The same things were measured in two ways. Each way mixes the same 10 hidden numbers, adds some noise and spreads widely along 6 directions of its own, which tell nothing about the thing.
(in the rows, 128 means zero)
Some things both ways: the first way, then the second way.
122; 131; 108; 169; 150; 104; 107; 124; 144; 130; 154; 107; 151; 148; 182; 152; 112; 124; 122; 142; 142; 158; 181; 122; 140; 171
112; 98; 122; 139; 143; 106; 147; 161; 94; 130; 121; 211; 141; 127; 121; 144; 124; 110; 134; 95; 129; 98; 141; 146; 122; 145

139; 136; 125; 121; 113; 152; 151; 124; 133; 99; 111; 152; 86; 84; 92; 92; 164; 125; 144; 138; 98; 126; 89; 155; 103; 99
143; 179; 126; 73; 46; 153; 114; 110; 142; 112; 118; 75; 135; 128; 160; 126; 147; 134; 129; 154; 120; 121; 116; 113; 147; 156

165; 92; 136; 175; 84; 86; 96; 126; 151; 146; 186; 140; 163; 167; 133; 136; 103; 145; 90; 114; 139; 123; 210; 166; 77; 143
130; 83; 120; 126; 134; 98; 141; 147; 126; 122; 128; 141; 130; 118; 120; 145; 110; 147; 129; 117; 146; 132; 126; 126; 152; 90

85; 129; 93; 116; 106; 104; 154; 122; 155; 121; 126; 102; 162; 150; 136; 102; 99; 139; 109; 79; 167; 63; 154; 110; 145; 120
149; 99; 155; 119; 78; 117; 171; 170; 118; 111; 133; 153; 150; 144; 136; 149; 79; 112; 110; 133; 108; 134; 161; 133; 91; 105

146; 145; 63; 146; 114; 125; 150; 101; 165; 118; 94; 118; 110; 63; 86; 83; 115; 86; 183; 118; 147; 111; 90; 152; 117; 108
97; 89; 105; 164; 148; 79; 116; 148; 58; 159; 125; 174; 147; 102; 91; 148; 130; 107; 66; 160; 189; 70; 152; 147; 131; 146

143; 117; 117; 136; 113; 106; 112; 133; 111; 151; 134; 101; 113; 126; 136; 137; 101; 115; 128; 124; 152; 142; 128; 126; 170; 156
124; 125; 105; 111; 126; 157; 114; 128; 159; 122; 129; 130; 133; 138; 154; 138; 121; 125; 87; 145; 100; 166; 133; 114; 136; 151

147; 136; 117; 121; 113; 144; 107; 133; 119; 157; 114; 93; 116; 138; 132; 143; 104; 143; 133; 117; 162; 123; 102; 138; 167; 138
151; 154; 101; 139; 141; 146; 163; 113; 166; 136; 123; 126; 130; 150; 147; 122; 126; 131; 168; 117; 106; 164; 148; 123; 138; 122

172; 164; 93; 106; 116; 164; 121; 139; 141; 106; 91; 105; 94; 63; 80; 85; 143; 100; 180; 130; 145; 108; 47; 137; 132; 122
119; 106; 111; 119; 85; 121; 116; 141; 112; 140; 106; 118; 142; 142; 141; 137; 158; 113; 107; 134; 144; 105; 120; 118; 134; 143

111; 167; 110; 79; 143; 103; 142; 142; 107; 123; 77; 72; 119; 148; 132; 150; 129; 125; 126; 90; 169; 121; 113; 74; 199; 148
106; 125; 159; 141; 140; 167; 126; 167; 108; 142; 154; 167; 151; 120; 95; 136; 113; 97; 99; 120; 79; 118; 179; 133; 89; 187

150; 103; 128; 120; 62; 154; 112; 125; 129; 138; 137; 197; 94; 155; 102; 120; 148; 171; 100; 107; 89; 93; 154; 171; 75; 85
173; 103; 173; 100; 107; 128; 128; 133; 159; 114; 98; 95; 102; 171; 154; 135; 68; 144; 101; 198; 114; 157; 150; 116; 164; 97

133; 129; 150; 78; 128; 111; 93; 174; 106; 140; 133; 98; 142; 151; 134; 146; 114; 130; 119; 109; 131; 107; 154; 82; 151; 147
116; 122; 101; 98; 96; 134; 121; 132; 118; 122; 112; 145; 137; 124; 134; 120; 156; 110; 125; 104; 136; 118; 120; 127; 151; 154

58; 105; 138; 81; 129; 89; 142; 168; 134; 121; 143; 97; 154; 145; 136; 125; 130; 136; 109; 102; 102; 84; 186; 78; 144; 118
144; 133; 133; 90; 84; 137; 137; 134; 139; 83; 136; 127; 139; 135; 168; 160; 106; 129; 117; 140; 101; 140; 103; 127; 106; 131

90; 112; 158; 117; 120; 131; 158; 120; 119; 110; 150; 173; 149; 171; 139; 145; 149; 135; 122; 100; 111; 81; 162; 84; 133; 126
140; 141; 112; 118; 118; 155; 142; 112; 164; 125; 120; 102; 146; 145; 122; 115; 134; 131; 151; 111; 114; 151; 133; 120; 143; 124

172; 143; 133; 58; 125; 84; 94; 178; 126; 154; 96; 85; 160; 123; 84; 112; 79; 115; 123; 85; 170; 86; 124; 105; 107; 114
107; 77; 147; 118; 125; 87; 136; 130; 96; 135; 128; 107; 104; 131; 113; 79; 123; 133; 126; 140; 159; 127; 114; 161; 153; 83

111; 106; 126; 147; 88; 121; 123; 120; 156; 176; 146; 167; 151; 136; 118; 121; 110; 106; 115; 109; 158; 119; 180; 124; 83; 128
155; 129; 109; 117; 153; 141; 128; 115; 136; 106; 127; 113; 105; 144; 136; 115; 111; 110; 107; 167; 116; 167; 142; 120; 161; 134

78; 127; 104; 131; 121; 132; 164; 109; 169; 105; 121; 167; 138; 168; 131; 138; 173; 141; 123; 88; 135; 78; 153; 118; 110; 108
119; 128; 113; 176; 180; 115; 168; 125; 123; 161; 133; 184; 154; 110; 87; 129; 127; 137; 174; 87; 128; 104; 154; 161; 118; 128

172; 151; 125; 140; 155; 119; 108; 118; 83; 139; 100; 106; 95; 123; 149; 155; 110; 135; 121; 158; 131; 202; 107; 141; 156; 151
89; 136; 173; 173; 195; 134; 136; 152; 93; 193; 143; 178; 112; 96; 92; 108; 127; 149; 161; 134; 122; 90; 188; 158; 125; 165

152; 133; 111; 105; 114; 136; 125; 120; 131; 136; 117; 112; 101; 99; 122; 113; 119; 145; 136; 143; 129; 94; 95; 144; 155; 120
142; 138; 143; 143; 129; 131; 144; 114; 135; 153; 111; 126; 128; 123; 132; 139; 131; 140; 135; 170; 137; 106; 146; 130; 116; 149

162; 152; 116; 112; 127; 131; 117; 138; 124; 118; 109; 108; 131; 112; 117; 105; 112; 131; 122; 122; 155; 118; 97; 134; 121; 130
118; 85; 136; 155; 143; 101; 138; 135; 111; 152; 104; 111; 99; 131; 127; 100; 137; 113; 122; 147; 156; 118; 119; 158; 147; 125

164; 129; 155; 110; 147; 96; 98; 143; 140; 165; 132; 147; 151; 138; 141; 152; 99; 110; 122; 125; 162; 112; 157; 117; 113; 147
103; 118; 97; 131; 163; 112; 111; 86; 114; 134; 91; 131; 123; 139; 89; 77; 155; 100; 114; 131; 169; 103; 104; 168; 179; 135

82; 134; 103; 137; 149; 124; 165; 118; 149; 117; 120; 100; 127; 62; 132; 87; 115; 84; 167; 147; 128; 134; 113; 114; 148; 126
123; 145; 147; 166; 142; 134; 151; 147; 102; 166; 163; 149; 137; 115; 133; 156; 131; 137; 141; 164; 119; 108; 171; 122; 70; 156

149; 159; 128; 72; 148; 115; 105; 161; 101; 122; 96; 99; 126; 125; 119; 133; 131; 129; 122; 124; 127; 130; 120; 88; 133; 134
108; 102; 126; 121; 136; 93; 123; 140; 127; 123; 94; 169; 133; 129; 111; 122; 110; 141; 146; 72; 146; 94; 97; 170; 187; 112

140; 134; 116; 137; 117; 152; 122; 119; 119; 118; 124; 130; 104; 123; 130; 126; 133; 139; 139; 133; 111; 134; 117; 142; 136; 126
139; 127; 133; 132; 114; 131; 141; 142; 130; 136; 121; 148; 144; 137; 127; 151; 116; 139; 134; 137; 121; 123; 160; 115; 129; 128

122; 113; 146; 140; 118; 134; 114; 134; 128; 143; 160; 127; 123; 115; 148; 127; 124; 125; 125; 156; 114; 142; 152; 127; 135; 150
124; 125; 152; 120; 111; 141; 111; 155; 103; 124; 108; 155; 129; 141; 152; 156; 130; 109; 106; 163; 115; 102; 141; 124; 113; 173

120; 126; 138; 107; 102; 147; 109; 169; 139; 154; 119; 162; 105; 170; 132; 125; 139; 153; 68; 89; 170; 120; 128; 163; 100; 120
102; 107; 114; 145; 149; 128; 135; 143; 147; 136; 103; 177; 154; 151; 122; 136; 90; 117; 101; 90; 119; 135; 129; 167; 146; 126

138; 150; 160; 107; 138; 149; 106; 162; 80; 104; 127; 92; 127; 178; 158; 152; 124; 176; 100; 116; 118; 144; 127; 120; 164; 144
140; 109; 100; 140; 121; 139; 140; 136; 152; 116; 118; 103; 134; 144; 142; 127; 126; 106; 130; 112; 123; 153; 116; 127; 139; 120

Other things, the second way, with their names:
Q_776: 136; 112; 144; 166; 151; 142; 113; 155; 121; 135; 108; 113; 130; 159; 108; 134; 106; 97; 105; 142; 115; 113; 141; 133; 147; 148
Q_500: 100; 119; 186; 162; 132; 135; 149; 167; 99; 155; 130; 129; 121; 168; 120; 106; 118; 115; 153; 136; 105; 119; 157; 153; 91; 124
Q_347: 108; 95; 71; 114; 136; 94; 132; 106; 158; 103; 95; 150; 138; 145; 139; 121; 109; 126; 98; 98; 157; 153; 71; 170; 175; 86
Q_576: 132; 136; 161; 133; 96; 136; 152; 139; 133; 155; 128; 87; 109; 143; 155; 108; 126; 141; 158; 147; 117; 138; 143; 141; 116; 117
Q_799: 145; 137; 124; 147; 149; 131; 132; 123; 144; 147; 102; 145; 142; 133; 98; 143; 91; 133; 111; 150; 136; 117; 167; 133; 165; 132
Q_157: 97; 111; 133; 131; 118; 105; 141; 121; 141; 146; 119; 115; 126; 136; 139; 109; 113; 149; 122; 133; 144; 138; 104; 171; 126; 94
Q_453: 139; 141; 161; 105; 87; 130; 147; 109; 163; 146; 98; 124; 150; 161; 118; 116; 122; 154; 177; 110; 113; 100; 130; 142; 143; 118
Q_464: 123; 173; 96; 92; 90; 149; 143; 112; 121; 110; 165; 108; 132; 105; 157; 116; 164; 127; 132; 151; 130; 156; 132; 114; 88; 144
Q_656: 132; 125; 116; 115; 126; 136; 122; 110; 135; 111; 114; 100; 128; 162; 122; 99; 129; 106; 116; 139; 130; 145; 106; 142; 151; 121
Q_112: 148; 132; 112; 132; 146; 138; 112; 112; 151; 92; 130; 94; 127; 150; 163; 152; 85; 119; 80; 180; 118; 163; 95; 130; 131; 127
Q_619: 137; 121; 73; 119; 153; 129; 125; 99; 160; 127; 134; 101; 111; 115; 163; 129; 156; 139; 129; 143; 136; 160; 105; 109; 159; 134
Q_866: 124; 104; 144; 79; 104; 140; 120; 126; 155; 92; 120; 140; 133; 158; 158; 140; 103; 130; 93; 148; 101; 165; 108; 125; 114; 125
Q_523: 115; 130; 145; 104; 114; 143; 118; 143; 111; 124; 139; 133; 128; 123; 131; 127; 114; 135; 104; 156; 120; 136; 154; 121; 125; 140
Q_18: 138; 127; 100; 201; 205; 143; 159; 146; 104; 150; 173; 143; 120; 61; 126; 167; 152; 113; 140; 155; 130; 130; 163; 110; 73; 182
Q_346: 109; 129; 99; 154; 162; 100; 110; 137; 91; 139; 97; 153; 110; 117; 116; 107; 118; 98; 95; 136; 169; 97; 123; 177; 192; 150
Q_697: 111; 117; 157; 97; 98; 128; 131; 128; 137; 141; 116; 139; 128; 137; 136; 114; 124; 152; 136; 140; 122; 120; 138; 136; 130; 123
Q_325: 95; 120; 138; 108; 128; 138; 121; 128; 160; 134; 127; 137; 134; 118; 130; 127; 113; 166; 136; 103; 112; 141; 109; 146; 141; 121
Q_299: 122; 114; 96; 142; 177; 116; 144; 99; 166; 123; 119; 128; 133; 123; 112; 118; 120; 148; 146; 105; 141; 152; 98; 148; 158; 92
Q_647: 147; 160; 144; 99; 116; 143; 160; 105; 128; 93; 164; 140; 160; 137; 112; 146; 106; 144; 148; 157; 106; 144; 152; 105; 75; 108
Q_7: 133; 161; 165; 74; 103; 136; 169; 111; 171; 118; 145; 160; 137; 150; 151; 129; 95; 208; 199; 121; 88; 165; 149; 118; 114; 80
Q_761: 119; 125; 151; 87; 63; 131; 135; 156; 106; 138; 121; 173; 161; 148; 116; 134; 135; 137; 140; 111; 119; 95; 172; 112; 122; 134
Q_482: 107; 120; 115; 172; 133; 116; 138; 143; 98; 167; 123; 179; 177; 101; 70; 159; 149; 115; 125; 101; 150; 56; 152; 142; 106; 161
Q_847: 114; 142; 101; 118; 120; 160; 139; 119; 135; 120; 137; 152; 161; 118; 120; 135; 145; 110; 109; 126; 116; 141; 148; 122; 88; 166
Q_196: 138; 152; 134; 103; 113; 141; 151; 114; 156; 110; 146; 111; 139; 144; 118; 106; 111; 151; 183; 103; 102; 154; 126; 131; 137; 91
Q_845: 127; 85; 165; 155; 180; 124; 124; 159; 94; 109; 127; 155; 105; 132; 125; 134; 99; 99; 110; 163; 118; 123; 128; 146; 119; 149
Q_604: 156; 136; 125; 99; 93; 133; 153; 121; 189; 90; 111; 118; 151; 167; 150; 137; 88; 155; 164; 84; 92; 159; 91; 133; 153; 83
Q_722: 114; 92; 155; 134; 169; 123; 133; 124; 134; 144; 143; 128; 108; 91; 121; 128; 120; 160; 124; 161; 128; 137; 132; 132; 118; 127
Q_708: 95; 128; 137; 200; 204; 93; 137; 139; 80; 173; 96; 188; 96; 123; 132; 106; 116; 97; 117; 149; 154; 86; 137; 203; 143; 172
Q_823: 137; 139; 138; 110; 104; 136; 154; 125; 142; 107; 136; 163; 173; 151; 110; 150; 78; 132; 105; 133; 109; 141; 156; 130; 99; 107
Q_593: 149; 146; 102; 84; 89; 133; 148; 81; 184; 87; 111; 93; 147; 153; 138; 119; 117; 137; 137; 117; 123; 160; 87; 138; 143; 92
Q_960: 159; 72; 95; 184; 170; 103; 139; 136; 145; 104; 129; 90; 145; 149; 103; 163; 99; 125; 115; 129; 148; 140; 94; 120; 138; 75
Q_631: 82; 104; 162; 137; 112; 143; 126; 138; 152; 156; 106; 102; 123; 182; 148; 97; 137; 140; 145; 118; 113; 141; 106; 157; 116; 111
Q_358: 141; 166; 116; 150; 178; 151; 126; 93; 174; 136; 130; 96; 129; 129; 118; 128; 119; 162; 163; 141; 112; 143; 123; 126; 155; 128
Q_144: 135; 112; 135; 140; 133; 129; 145; 166; 132; 148; 140; 159; 129; 132; 156; 161; 126; 152; 155; 126; 103; 131; 160; 103; 117; 134
Q_808: 132; 88; 137; 134; 129; 114; 131; 128; 95; 123; 136; 141; 152; 86; 87; 155; 133; 112; 76; 178; 160; 95; 145; 119; 96; 144
Q_372: 149; 128; 95; 108; 133; 135; 139; 113; 167; 98; 109; 95; 89; 134; 198; 118; 135; 122; 139; 137; 118; 176; 79; 139; 148; 136
Q_829: 114; 143; 118; 129; 150; 133; 155; 101; 113; 143; 140; 127; 113; 113; 121; 77; 163; 111; 148; 137; 133; 141; 140; 150; 116; 145
Q_510: 132; 133; 49; 178; 205; 121; 149; 101; 143; 134; 145; 147; 148; 102; 109; 156; 147; 137; 142; 118; 154; 137; 119; 119; 129; 125
Q_911: 124; 142; 104; 121; 106; 127; 115; 115; 103; 108; 112; 127; 149; 135; 110; 118; 130; 79; 85; 134; 145; 104; 112; 154; 138; 160
Q_406: 126; 138; 148; 96; 117; 132; 134; 126; 109; 103; 129; 157; 134; 141; 113; 97; 124; 105; 142; 114; 105; 118; 129; 150; 131; 142
Q_547: 113; 119; 137; 140; 169; 147; 146; 136; 148; 125; 145; 141; 132; 136; 117; 114; 122; 139; 174; 86; 92; 154; 121; 139; 118; 120
Q_93: 122; 132; 102; 103; 112; 146; 119; 114; 128; 120; 117; 123; 135; 153; 129; 103; 172; 107; 141; 116; 127; 126; 112; 120; 144; 146
Q_305: 161; 139; 100; 93; 91; 143; 134; 123; 156; 106; 113; 102; 124; 166; 161; 121; 122; 120; 134; 130; 109; 160; 127; 111; 170; 121
Q_975: 151; 136; 107; 116; 95; 153; 124; 141; 157; 92; 95; 102; 135; 187; 148; 127; 116; 101; 138; 103; 105; 150; 108; 122; 167; 123
Q_337: 143; 128; 129; 129; 119; 137; 152; 153; 127; 121; 138; 151; 149; 124; 120; 150; 135; 132; 177; 87; 104; 116; 137; 113; 120; 130
Q_442: 140; 100; 133; 121; 136; 121; 130; 130; 132; 120; 115; 122; 112; 165; 145; 124; 119; 124; 125; 161; 129; 147; 121; 124; 142; 107
Q_49: 128; 148; 143; 83; 64; 115; 154; 134; 136; 100; 141; 143; 168; 144; 117; 127; 106; 171; 196; 60; 109; 115; 106; 139; 137; 75
Q_271: 104; 124; 99; 142; 167; 144; 91; 124; 109; 127; 115; 167; 156; 122; 89; 145; 132; 90; 62; 152; 138; 105; 139; 132; 137; 184

Some of these things the first way, each followed by its name:
126; 132; 147; 153; 145; 135; 109; 131; 111; 128; 141; 131; 134; 160; 167; 155; 133; 161; 86; 154; 112; 189; 166; 139; 106; 145
Q_845
153; 106; 139; 178; 135; 94; 156; 93; 125; 120; 164; 115; 147; 111; 131; 145; 110; 94; 168; 135; 161; 117; 104; 125; 177; 168
Q_631
140; 113; 134; 147; 113; 129; 138; 108; 124; 126; 125; 145; 130; 179; 115; 168; 146; 161; 124; 99; 127; 117; 132; 151; 117; 110
Q_196
166; 150; 95; 111; 131; 147; 99; 143; 106; 126; 96; 84; 102; 85; 106; 112; 123; 116; 157; 144; 131; 150; 73; 125; 144; 136
Q_619
131; 121; 143; 121; 130; 110; 119; 135; 139; 141; 147; 123; 161; 132; 125; 153; 125; 94; 163; 117; 142; 98; 156; 76; 143; 154
Q_93
174; 136; 135; 121; 147; 134; 97; 133; 91; 132; 115; 109; 118; 161; 146; 169; 120; 174; 109; 137; 129; 147; 101; 147; 146; 135
Q_299
197; 142; 89; 120; 119; 116; 112; 108; 93; 131; 95; 76; 106; 107; 100; 136; 114; 154; 131; 144; 143; 136; 62; 146; 157; 131
Q_722
138; 131; 124; 104; 132; 132; 135; 138; 92; 103; 103; 135; 94; 125; 107; 131; 165; 138; 118; 125; 110; 140; 85; 122; 132; 119
Q_325
152; 138; 140; 162; 120; 105; 130; 119; 172; 132; 162; 96; 182; 91; 127; 99; 87; 92; 150; 137; 170; 115; 159; 128; 111; 157
Q_960
160; 128; 129; 99; 113; 123; 105; 148; 84; 147; 99; 89; 100; 139; 105; 147; 109; 152; 125; 109; 124; 143; 102; 137; 155; 116
Q_523
114; 128; 107; 126; 116; 122; 174; 102; 120; 99; 115; 102; 127; 113; 103; 113; 127; 124; 159; 104; 131; 90; 94; 115; 167; 114
Q_576
141; 136; 111; 183; 147; 133; 150; 82; 127; 97; 136; 135; 121; 129; 157; 142; 142; 141; 133; 157; 126; 157; 112; 153; 141; 147
Q_604
143; 100; 85; 198; 112; 106; 143; 83; 158; 136; 146; 141; 142; 130; 126; 130; 114; 118; 133; 119; 173; 121; 118; 171; 116; 136
Q_347
110; 149; 142; 81; 154; 113; 128; 163; 129; 124; 102; 110; 125; 151; 145; 137; 121; 142; 111; 105; 130; 113; 147; 116; 145; 119
Q_911
83; 83; 144; 115; 124; 83; 147; 142; 116; 144; 150; 80; 168; 148; 128; 144; 91; 131; 134; 95; 127; 89; 157; 98; 171; 119
Q_464
105; 117; 114; 45; 143; 156; 120; 150; 64; 129; 76; 105; 92; 142; 107; 165; 146; 167; 154; 115; 66; 98; 72; 83; 179; 82
Q_7
114; 109; 127; 135; 131; 155; 137; 107; 135; 137; 117; 147; 117; 157; 130; 162; 143; 173; 134; 126; 102; 113; 117; 162; 119; 87
Q_647
143; 150; 146; 136; 140; 163; 86; 162; 87; 127; 131; 58; 111; 154; 179; 136; 108; 198; 70; 159; 125; 205; 118; 171; 152; 149
Q_18
146; 136; 126; 195; 145; 160; 135; 87; 127; 113; 131; 192; 84; 133; 162; 151; 163; 129; 130; 162; 112; 197; 121; 175; 111; 144
Q_271
144; 144; 100; 137; 115; 136; 123; 116; 130; 138; 114; 114; 127; 99; 114; 115; 109; 93; 165; 124; 151; 128; 114; 110; 142; 141
Q_305
75; 136; 131; 127; 182; 139; 160; 115; 91; 103; 123; 127; 132; 129; 185; 138; 125; 123; 130; 149; 117; 144; 109; 79; 184; 150
Q_847
105; 119; 169; 100; 106; 130; 132; 146; 107; 139; 144; 95; 157; 166; 120; 161; 122; 128; 149; 88; 130; 90; 154; 66; 176; 140
Q_975
146; 158; 110; 122; 149; 128; 119; 123; 146; 156; 88; 114; 136; 112; 124; 134; 116; 114; 127; 134; 187; 144; 99; 127; 115; 138
Q_406
164; 122; 138; 188; 137; 111; 123; 97; 145; 135; 152; 151; 140; 151; 153; 162; 118; 128; 133; 135; 146; 151; 156; 165; 116; 150
Q_656
